The first 4 rows are patterns. Each new row is the sum of 2 different patterns, raised or lowered, with some noise. Before adding, each is slid sideways (what falls off one end comes back at the other) and multiplied by a number that may be negative. Names go in the order of the patterns.
In the rows, zero is written as 128.
Known rows, each followed by the names of its patterns:
[ 93 104 144 115 107 119  92 157 109  96 117 105 152 142  93 154  90 110
 109 119 131 122 112 133 154 139 126 102 107  95 131  90]
X
[111 126 100 135 141 140 133 102  91 142 153 154 100 138 126 109 136 135
 150 147 135 159 112  98 127 136 137 130 157 147 110  90]
Y
[125 161 122 152 147 149 129 103 107 118 141 107  97 164 105 151 122  95
 103 136 135 104 157 140  95 126 129 127 144  96  93 138]
S
[143 100  91 114 135 147  93 130 145 164 160 110 134  97 110 150 113 120
 142 117  99 111 153  93 123 155 147 120 127 161  99 165]
E

New rows, each followed by the names of its patterns:
[137  99 102 138 123 160 108 128 133 140 123 100 119 118 123  88  88 149
  90 140 121  98 104 115 109 108 152 140  82 124 117 110]
Y S
[137 101 124  94  98  99 108  93  87 124  70 113  99  93  97 126 106 106
 145 127  65 109 114 105 134  61  86 128 105 142  81 110]
X S
[ 92 154 163 156  98 153 144  91 147 120 150 167 149 153 111 114 113 128
 157 131 156 146 103 115 132 122 104 117 145 121 122  93]
Y S
[129 141 132 190 195 150 165 180 135 149 163 158 155 208 141 112 114 178
 144 130 187 118 133 155 162 154 122 150 201 149 131 118]
Y E
[ 95 146  93 125 132 123 118 130 146 103 136 124 100 136 146 114 121  89
 119 126 122 159 115 137 123 123 119  88 119 137 131 106]
Y S
[106 125 104  93 127 130 149 152 125 126 109 137  91 122 167 170 115 109
 129 128 149 140 123  94 113 118 127  97 105 150 175 150]
Y E
[125 122  86  97 120  95  88 124 154 106 130 136  91  78  93 112 139 119
  99  97 106 146  92 111 108  93 114  87  94 110  80 105]
Y E
[129 161 160 148 143 154 132 110 145 112 127 158 145 155 118 106 129 122
 173 162 126 145 127 121 144 135 130 138 133 169 134 131]
X Y
[143 145  99 107 157 133 128 152 147 121 114 106 147 171 148 120  82 113
 131 105 113 139 139 137 119 104 135 128 113 164 108 125]
Y S
[145 165 162 148 150 139 147 164 150 148 175 151 192 168 179 153 173 162
 144 160 129 171 158 142 187 126 158 167 122 160 165 166]
X S
[192 167 179 153 156 136 149 151 139 190 187 127 137 137 176 160 140 150
 157 148 160 139 165 147 179 178 143 141 143 161 126 127]
Y S
[135 125 121 122 150 129 125 133 127 120 143 118 104 160 118 127 135 139
 132 134 112 118 127 114 140 126 156 145 155 125 135 135]
X S
[ 86 113  63  90  66  78  54  74  82  92 101  88  69  67 114  80  80  69
  61 116 102  87 107  83  91  92  89  85  79  76 105  99]
X S
[171 158 146 134 133 149 139 150 129 177 162 161 147 182 191 176 135 177
 155 132 175 122 167 173 173 178 112 110 162 118 161 164]
X Y
[ 96 109 138 158 141 135 118 182 125 130 113 112 134 129 169 150 125 126
 144 130 142 169 128  93 181 111 122 117 146 133  94 159]
X E
[122 105  71 155 111  70  76  76 124 112 110  98  94 118 135  91 133 147
 134  82 120  96  77  99 100  86 102 117  89  86 109 120]
S E
[ 97 144 123 126 166 161 141 139 139  98 141 177 162 121 146 130 149 166
 139 157 129 148 144 116 106 138 164 159 149 149 167 149]
Y S
[155 104 149 128 159 123 131 128 125 104 106 116 114 164 149 142 122 160
 155 155  92 119 148 129 174  92 152 162 143 143  89  99]
X S
[ 91  99 100  97  86 112 144 130 101 120 126 113  72 128  90  93 150 104
  94 121 146  96  93 118 133 106  97  75 114 144  94 130]
S E
[164 179  89 164 134 169 188 152 139 115 150 130 120 166 149 132 124 117
 185 152 131 160 124 140 119 146 105 165 173 146 129 120]
S E
[124 127  91 112 157 168 130 146 157 106 104 120 120 131 175  93  94 114
 173 120 120 132 136 118  94  89 104 105 135 167 135 109]
Y E
[135  89  82 109 123 132 112 140 122 122 104  87  99  95 126 115  96 133
  96 130 100  84 108 135 125  98 145 118  85 106 113 123]
Y S
[137 145 143 174 142  85 121 150 139 142 118 150 133 136 146 102 124 135
  75 169 140 164 127 137 142 154 120  80  95 117 156 129]
X S
[ 91 103  77 105  80 127 124  81  75  82 104  59  60 135 116 128  96 101
  73  91  93  76 141 137  64  72  70 124 100  80  92 100]
Y S
[117 106  85 114 107  81 114 129 128 104 121 122  76 106 139 146 137 136
 150  97 118 107  99 133 158 102  78 103 128  99 132 150]
Y E
[107 106 149 132 100  97 120 140 110 125 120 139 114  96 109 109 123 150
 130 144 102 112 116 102 119 137 146 147 146 155 121 106]
X Y
[ 91 111 119 104  93 124  69  86 120 146 133  90  76 119 118  83  79  91
 108  92 113 105  84  99 118 109 110 121 112  83 115  94]
Y E
[144 162 161 135 155 167 112 109 147 137 123 145 139 166 163 118 120 135
 158 147 111 135 138 143 158 148 148 164 164 144 142 107]
Y S
[144 122 132  80  67 112  67 140  97  89 136  77 122 109  66  55  94 108
 100 137 133  70 128 129 119  98  86  87 116 127 100 108]
X S
[129 102  84 114 127 146 119 129 141 103 116 130 139 141  88 120 131 106
 136 124 140 118 155 104  98 123 137 141 105  90 167 106]
S E
[107 117 104 114 128  72  94  88  96  78  93  79  84 105 128  86  88 130
 131  69 115  99  88 144 124  77  74 109  82 101 106 102]
S E
[191 112 110 141 136 162 154 125  93 112 116 132  92 106 168 197 168 108
 130 104  89 137 136 166 167 124 133 110 145  86 126 186]
Y E
[138 173 113 169 156 143 115 121 182 147 110 140 112 161 123 121 185 159
 114 119  87 134  80 132 141 138 151 144 141  94 136 183]
Y S
[116 100 100 111 118 130 148 145 119 119 108 130 144 156 120 123 139 118
 120 121 146 137 116 161 101 102 140 150 142 126 135 157]
Y E
[120 135 154 181 153 119  82  92 173 108 126 159 113  97  95 134  93  95
 167 174 121 122 148 102 131 125 125 137 135 136 171  94]
Y E
[160 133 102  82 120 158 147 131 144 113 125 140 127 152 160 144 137 141
 111 113 122 142 129 132 160  93  93 136 149 116 132 131]
Y E
[ 83 104  88 109 129  84  69  73 129  76  98 125 107  94  87 107  79 104
 114  98  81  86  99 106  63  88 118 142 126  92 116  76]
Y E
[160 150 123 168 154 127 165 193 175 128 161 138 105 134 129 124 103 188
 109 119 169 155 185 131 106 169 133 154 130  97 183 116]
X E
[134 167 135 118 120 129 158 109  96 114 125 151 162 122 144 118 129 117
 136 155 141 110 157 159 131 125 121 122  95 155  89 105]
X E
[187 139 168 167 149 150 174 151 149 144 122 138 148 134 156 141 145 175
 112 182 175 130 163 123 151 174 155 116 126 160 142 148]
X S
[132 104 131 173 111 113  69 105 119 104 131 134 126 148 134 102 147 167
 110 116 133 128 126 125 124 118 114 126  85 134 145 150]
S E
[ 90  87 102 104 140  75 120  97  45  66 129 147  97 133 142  68  87  97
 102 145 109  57  94  75 162  91 130 140 115  95  61  65]
Y S
[150 136 165  94 131 118 116 161 158 163 146 155 183  96 124 116 147 168
 152 159 148 137  80 109 157 112 141 148 132 162 134  90]
Y S
[ 84 111 164 136 111 128 122 147 136 115 109  98 146 149 116 141 107 128
 138 146 129 133 105 129 171 137 129 122 110  94 128 114]
X E
[117 145 127  85 123 125  91  95 122 120 105 151 134  81 120 140 125  62
 142  90  99 158 109 131 127  98 153  84  77 106  57 150]
X E
[131 110 136 138 123 128 150 151 123 144 122 107 106 137 112 100 135 122
 117 135 144 121 142 113 131 124 110 125 122 120 141 125]
X E
[112 115  97 126 133  91 134 122 124 101 105 109  99 122 143 152 123 130
 159  96 122 100 125 155 160 106  98 116 125 109 139 136]
Y S
[179 195 189 179 171 181 216 169 202 163 180 210 188 167 185 223 170 173
 227 181 172 174 168 223 232 166 170 139 203 157 168 178]
Y S
[161 112 106 189 114 142 113 122 155 125 166 163 111 126 132 122 159 173
 171 109 191 162 126 106 151 146 112 184  84 136 181 174]
X E
[133 152 140 127 176 128 121 137 138 140 145 137 159 172 157 156 123 118
 124 151 124 123 142 164 128 116 133 120 154 136 128 143]
X Y
[125 100 155 116  94 109 105 156 102 120 128  92 148 138 103 158  81  98
 121 123 149 121 132 147 159 139 116  97 107 115 122  82]
X S
[139 147 131 131 102 109 118 115 165 153 154 142 163 124 103 108 121 156
 140  98 133  97 159 119 110 127 129 129 100 136 132  91]
Y S
[106 122  89 162 116  90 163 122 124 109 109 151 123 105 108 127 147 123
 128 121  92 139 106  95 113 153 129 101 141 104 131 102]
X E
[ 80 115 151 150 151 116 124  90  95 132 109 104 145 125  95 101 139  94
 105 137 147 135 131 154 107 153 129  94  89 124 147 131]
Y E
[153 134 130 137 140 135 154 170 146 163 158 134 139 133 158 173 156 154
 119 131 158 142 154 159 139 152 149 144 144 122 151 155]
X Y
